All groups share one centre, and each spreads out both ways along 14 directions, with some noise.
(in the rows, 128 means zero)
Known rows, each followed by its group:
[ 97 159 124 154 159 105 110 142 143 166 136 114 134  89 137 167  62 156
 153 124 122  87  90 139 171] -> D
[101 112 178 141 134 121 174 103 104  98  73 133 141  93 173 163 163 154
  97 105 142 183 143 109  82] -> G
[ 97 136  65 194 195  99 143 132 132 170  97 127 105 186 119 141 155 155
 120  85 113 103 138 113 125] -> F
[139 149 127 150 185 151 137 122 155 169  88 153 101  77 117 106  98 119
 138  90 118 152 129 161 113] -> F
[124 178  77 133 123 179 151 110 102 149 144 152 143 131  68 140  88 144
  91 132 113 124 127 143 144] -> D
[158 185 127 103 113 106  61 148 118 142  96 147 140 124  58 155 106 118
  92 178  76  92 106 139 136] -> G
[155 157 124 109 160 116 142 118  77 151  76 134 164  81 145 219 156 147
  97 141 148 175 100 131 107] -> G
[146 179 125 140 135 109 105 137 122 133 118 131 117 148 111 153  77 163
 118 128 146  96 110 144  95] -> G
[150 128 106  87 120 127  84 106 143 180 103 150 133 101 114 163 147 139
 149 147 113 148 107 140 122] -> N
[135 168 168 120 131 118 134 152 129 138 123 149 129 155  76 150  60 116
  66 127 122 133 144  90 112] -> F
[ 90 129 189 107 110  87 114 121 151 117 114 135 133 147 104 170 101 140
 122 139  87 131 127  66  92] -> F
[106 131  96 147  97 163 109 121 137 133  98 116 128 131  91 126 130 114
  84 115 131 116 158 138 164] -> D
[122 125 116 138 175  86 105 129 160 165 146 138 111 110 151 146  92 189
 219 109 115 138 109 111  77] -> D
[ 90  63 103 118 181 111 142  72 134 162 152  97 134 157 140 133 157 153
 162 121 112 125 151 128 128] -> N
[ 75 148 160 121 110 110 119  81 150 133  99 154 130 137 119 161  96 147
 134 106 124  92  98 164  74] -> N
[ 78 113 139 103 183  71 111  74  91 146 124 101 179 114 123 157 131 164
 101 150  94  71 138 201 120] -> N
[116 128 117 111 101 106  63 133 156 141 114 116 124 162  78 133 142 102
 118 162  79  85 120 116 165] -> G
[139 155 164 127 170 156 143 103 179 183 119 131  90 110  84 145  36 122
 126 116 117 156 120 100 119] -> G
[105 145 140 171 165  87 106 175 160 156 110 112 109 133 130 148  97 107
 120  92 134 113 126  95 155] -> F
[ 87 165  82 195 133 128  87 118 119 124 100  95  97  94 119 148 161 122
  60  89 131 167 159 157 129] -> N
[ 95 179 101 160 176 119 132 103 127 172 106 153 122 101  90 163  99 166
 119 115  68 127 114 133 108] -> G
[ 40 108 143 182 182  60 108 157 146 145 122  95 157 122 172 156  76 160
 149  66 145  48 140 160 152] -> D
[146 119 104 116  70 156 104 124 134 124  97 121 121 190 107 165 135 136
 104 116 191 137 143 104 112] -> G
[ 85 152 126 188 129 117 139 143 124 105  69 139 123 148 114 150 142 136
  92  79 121 136 149 102  92] -> D
[150 143  96 122 168 126 107 106 125 148 127 158 129  92 120  95 121 166
 183 138  90 100 109 199  94] -> N
[165 115 121 154 177 112 144 154 122 143  84 120 109 183 114 132 119 172
  97 113 147 140 173  71 102] -> N
[151 140  97 112 135  99  80 140 138 167 118 110 126 156 121 158 133 128
 143 159 135  75  84 144 165] -> F
[104 152 108 161 111  81  53 154 122  98 119  72 119 153  85 178 145 109
  94 144 102 124 134  84 140] -> F
[153 114  99 101  84 196 108  89 128  99 116 114 127 128  96 110 150  95
 126 125 157 152 140 167 106] -> F
[ 77 128 145 130 209  96 121  79 157 196  73 126 138 115  83 197 106 117
 124  97  79 138 125 119 104] -> F
[ 99 152 152 104 160  90  97  94 140 152 162 127 144 101 103 167  48 161
 167 140  92 105  98 148  90] -> D
[134  87 143  92 144 177 158  98 128 131 139 118 166  67 147 145 106  98
 180 106 164 172 120 149 118] -> G
[110 171 118 142 164 119 135 109 134 140 135 156 116  97 116 142 109 144
 185 136  68 121  70 133  94] -> N
[ 98 149 123 177 119 135 137 142 139 102 101 135 104 135 122  97 162  87
 110 101 106 116 122 129 135] -> G
[121 120  95 124 137 153 105  86 133 118 121  98 134  82 111 125 162 102
 175 152  87 120  89 163 152] -> F
[104 144  87 143  93 148 123  92 134 148 110 156 100 127 116 111 192 152
  93 138  87 140 138 136 148] -> N
[121 152 122 139 169  76  90 131 133 142 100 166 122 131  81 104 124 179
 135 151  28  95 137 138  84] -> N
[115 174  89 140 134 152 121  95 126 156 129  89 119 160  87 199  94  98
  96 111 175 121  92 141 141] -> D
[122 132  79 124 186 122 104  96 133 197  71 148 138  59 126 167 186 119
 146 101 100 176 117 166 118] -> G
[113 126 189 104 170  62 106 110 153 160  86 147 117 130 130 139 123 125
 126 118 101 114 121 144  78] -> D
[150 157 168 154 162  78  87 155 182 157 111 122  77 120 128 165  50 187
 185 132 105 135  99  54  86] -> F
[122 101 150 133 167 136 176 107 156 156  72 133 107 121 123 133 183  87
 113 124  88 187 134  65 139] -> D
[ 63  91 137 108 117 110 114  94 153 143 133 103 153 223  93 145 122  81
 112 103 146  59 137 145 143] -> F
[ 98  76 122 139 113 128 137 126 163 126 135 135 111 176 145  83 163 132
 159 114 110 116 156  96 138] -> N
[ 78 143 169 110 172  88 158 103 119 201 116 172 150 169  85 150  86 143
  27 107  99 111 174 138 113] -> D
[168 108 183  96 150 144 126 106 161 136  69 135 119 147  85 137  64 144
 137 123 134 135 146 106  64] -> N
[138 148 121 159 183  73 149 155 123 153  92 148 106 134 154 126 201 131
 130 151  74 111  86 112 148] -> D
[111 142 181 118 106 105 105 115 162 145  94 164  98  85 109 128 129 155
 103 162  46 157 137  86 119] -> G
[151 145 100 130 200 112 163 138 100 161  86 187 163  96 148 134 150 159
 179 120 103 109  88 168  96] -> G
[106 173 138 172 111 137 161 147 133 125 122 177 104 127 123 116  79 190
 117 114 106 122 131  98 106] -> D
[132 127 174 142 134 122 121 172 135  99  79 121 135 122 106 108 108 100
  88 124 114 110 158 112 141] -> N
[141 135 132  73 167  88  76  92 114 157 112  99 167  95  88 213 123 130
 145 186  79 133  90 127 116] -> N
[ 73 178 128 142 135 121 149 116 117 130  88 193 162 111  73 157 107 167
 117 133  34 109 111 112  99] -> G
[140 178 100 170 167 129 109 106 140 122 126 127  91 113 123 112  85 151
 186  94 138  96  85 201  63] -> N
[133 160 170 119 180  97  98 129 141 167  47 134 134 106  82 163 106  92
  77 126  98 114 118 148 123] -> G
[190 101 113 114 140 118  96 125 104 101  80 104 123 110 165 120 221 114
 135 144 152 157 130 160 107] -> G
[102 152 166 127 130 134 159 102 128 132 132 158 117 130  94 103  83 148
  86 137  82 114 147 133 114] -> D
[ 64  85 179 142 134 148 189 112 176 162 143 139 111 122 133  84 101 133
 106 110  90 134 173  78 181] -> G
[127 113 144 110 182 113 109 103 162 170  79 123 146 134  95 188  66 161
 183 109 124 114 112 108  80] -> F
[130  96 142  85 126 125 162 102 102 131  94 149 181 139 142 162 152 170
 134 152 128 111 122 126 109] -> F
[115 149  77 186 205 115 116 147 119 149 106 113 126 108 125 104 130 132
 139 106 102  69 116 187 163] -> F
[117 131 198 128 169  87 149 126 131 138 107 109 128 150 132 171  67 160
  92 128 138 119 134  87 102] -> F
[145 155 144 122 183  81 104 151 144 166  96 155 136 113 122 155  89 140
 164 123 109  95  90 145  99] -> N
[122 109 163  94 126 113 120  99 168 135 145 135 120 133 138 144 104 126
 205 128 124 132  88 116  85] -> D
[ 99 112 133 117 128 131 116 114 154 169  85 171 132 125  88 113 151 108
 100 107  73 150 174 124 123] -> D
[ 45 153 114 191 184  54  90 104 156 160 152  85  81 163 116 157 132 125
 110  91  88 120 128 114 122] -> D
[ 99 154 138 159 150 136 106  96 141 107 119  98  91  96  81 112 121  91
  92 122  80 153 145 138 116] -> F
[111 122 164  91 156 104 105  31 115 120 125  88 144 124 105 179  91 187
 123 161 110 109 120 165  62] -> N

New rows, each followed by its group:
[ 93 121 144 176 155 122 150 117 144 123 110 147  93 116 137  68 125 177
 112 100  87 126 177 140 102] -> G
[ 65 153 169 183 158 102 121 127 169 125 120  80 109  95 152 171  52 132
 154  91 141  91  87 122 141] -> D
[119 205 114 154 119 121 110 121 132 139 108 149  93 137  88 186 109 147
 107 123 106 163 100  89  81] -> D
[118  83 132 100 131 144 129 128 128 102  97 124 197 115 141 150 123 101
 206 102 157  95 105 155 108] -> D
[110 145 192 115  62 125  93 121 153  77  97 151 113 118 108 104  98 140
 118 140 102 104 130 138  89] -> D
[157 122 148  90 147 128 132 115 110 146  70 116 171 152 108 206 108 126
 109 131 172 126 115 115 100] -> G
[123 163 140  97 149 157 135 110 137 166 120 160 163  68  75 177  61 102
 163 134  86 137  83 131 123] -> G
[148 146 125 133 129 154 140 138  94 104  93 150 140  56 148 114 160 117
 101 114 140 173 143 173 111] -> G
[112 169 108 165 106 124 133 170 104  92 116 146 139 120 131 127 144 124
 119 124 114 106 109 133 138] -> N
[ 78 139 119 149 187  96 116 115 129 151  87 137 148  45 158 153 178  88
 154  84 103 144  99 196 118] -> G
[154 146 116 150 159 121  87 184 134 148  85 126 132  48 145 110 125 116
 135 128 113 112 121 167 182] -> F
[ 87 114 123 141 151 132 187 107 127 134 139 147 130 159 114 137 146 125
 141 109  96 154 129  75 104] -> D
[ 81 158 136 166 103  95 175 173 105  98 168 138 130 211 134 135 131 105
  86 112 135  91 118  83 146] -> F
[109 141 162 104 137 157 137  54 122 104 119 122 141  74  77 111 107 115
 133 176  52  98  98 178 124] -> N
[127 115 131 104 168 165 141  46  97 101  91 121 165  69  93 135 118 159
 153 140  89 133 128 188  64] -> F
[129 119  87 133  88 115  56 143 126 113 109 151 135 149 110 131 107 226
 149 111 129 131 192 126  50] -> D
[114 141 181 120 136 104 187 110 117 150 110 165 120 125 174 158 158 135
  92 117 136 165 111 109 100] -> F
[ 82  87 101 156 124 188 148 126 120 113  86  76 178  95 101 156 130 109
  99 118 121 136 165  90 209] -> D
[145 131 149 111 134 148 161  74 113 108 119 137 120 144 130 122 103 164
 126 116 165 125 130 172  53] -> F
[168 135 123  91 171  96 126  92 148 195 160 120 103 160 142 172 115 128
 178 144 155 127  65 130 111] -> D
[ 74 166  88 169 148 143 131  27 156 155 137  91  66 129 127 183 129 146
 153  93 140 164  75 143  83] -> N
[ 89 138 112 147 169 118 116  94 120 149 171  60 125 126 110 171  77 131
 101 124 141 120 133 137 164] -> G
[ 86 170  93 178 141 121 132 107 151 160 131 135  91 154 106 150  89 180
 122  97 115 122 123 109 110] -> G
[120 144 141 114 114 100  89 101 122 139 146 130 118 159  90 129  84 186
  77 153 109 107 165 144  96] -> D
[138 132 177  96 170  99  95 153 163 175  83 177 150  69 126 115  78 111
 168 118  95  85 106 187 121] -> N
[147 149 109 100  89 128  95 157 116 122  80 173 172 103 107 173 142 147
 157 152 105 128 104 111 105] -> D
[141 144  77 171 155 166 145 142 118 152  83 118 111 127 108 124 161  92
  70 102 141 155 146 123 173] -> N
[110 154 165 123  91 106  98 148 125 139  67 136 149 118 108 185 102 160
  55 146 123 115 142 101 144] -> D
[131 173  67 175 109 157 100 111 129 102 146  89  79 122  93 130 161 101
 120 139 106 165 113 113 137] -> G
[111 153 152  95 126 112 132  73 121 137 124 148 136  86 140 167 157 111
 146 147 104 142  62 171  94] -> F
[ 81 103 129 179 175 142 174 119 148 151  82 100 116 130 129 121 152  85
  87  85 124 128 154 110 184] -> D
[ 94 150 107 135 119 144 120  80 109 133 109 120 141  93 118 186 141 143
  93 114 135 167 128 145 111] -> N
[131  95 148 133 168 102 152 123 145 118 125 107 112 112 160 117 173 132
 193 156  79 136  88  84 138] -> D
[ 83 120 144 132 191 109 102  96 151 159  89  95 140  52 121 147 127  91
 140 117  80 115 107 172 158] -> F
[ 93 158 102 140  99 111  92 133 129 128 123 166 124  85 106 112 167 146
 123 147  44 124 127 139 136] -> G
[168 106 123  97 138 140 116 117 112 123 109  90 145 123  89 123 162  95
 100 198  95 115 126 122 186] -> N
[128 107 141 106 201 107 154 106 110 142  73 146 167 104 103 146 182  96
 142 136  61 147 121 123 102] -> D
[150 107  89 132 106 133  94 127 112  94 106  79 143 124 151 161 172 131
 152 140 168 117 113 140 137] -> F
[151 168 109 136 202 114  82 110 134 175  50 133 120  89  95 168 114 110
 123  92 132 140 111 192  71] -> G
[ 94 145 136 155 195  79 110 151 144 177  99 156 137  81 149 149  89 142
 148  60 125 127 135 163  95] -> N
[118 165 197 104 172  78 180 138 122 166  73 174 156 107 135 183 159  71
 110 160  68 111  42 104 153] -> D
[ 69 138 121 166 139 138 170 122  98  77 116 129 157 102 119 142 162 109
 128 103  87 156 132 114 104] -> F
[112 143 127 105 125 138  90  93 155 182 116 121 135  91 100 202  97 116
 122 123 132 165 115 120 136] -> G
[134 148 107 134 156 134  99 133 101 133  58 113 169  83  94 144 140 109
  94 143 105  87 121 181 163] -> D
[123 136  62 180 152 101 128 155  91 106 127 131 136 181 150 121 143 188
 142  85 165  95 154 157  82] -> N
[ 44 121 162 167 180 111 196 148 109  93  82 129 202  98 144 163 120  97
 153  87 100  84  99 124 140] -> D
[158 124 142 111 124 167 159 125 121 135  92 134 143 109 110 150 103 159
 117 152 125 150 134  84 137] -> D
[122 107 129 115  80 166 151 144 157 127 139 131 132 162 106 145 128  71
 138 120 137 158 121  47 161] -> F
[146 108 166 111 164  93 146 153 117 147  48 186 160 137 128  91 155 153
 100 141  85  81 157 144 121] -> G
[145 131 169  99  54 142  90 152 150 118 102 150 117 124 105 106 130 108
  75 155 115 132 154 108 152] -> G
[100  58 114 142 139  93 127 119 129 119  84 131 130 144 196 103 221 164
 154  89 148 121 161 155  98] -> G
[ 72 107 143 116 118 115 178 105 125 120 142 139 144 174 108 145 200  78
 117 146  63 151 117  58 141] -> D
[ 97 129 110 117  97 147  57 102 153 136 142  74 129 110 107 176 104  71
 127  99 168 140 125 160 141] -> G
[ 99 161 106 146  67 173 165 116  87  70 114 149 156 135 117 146 140 144
 101 119 144 119 119 140 109] -> N
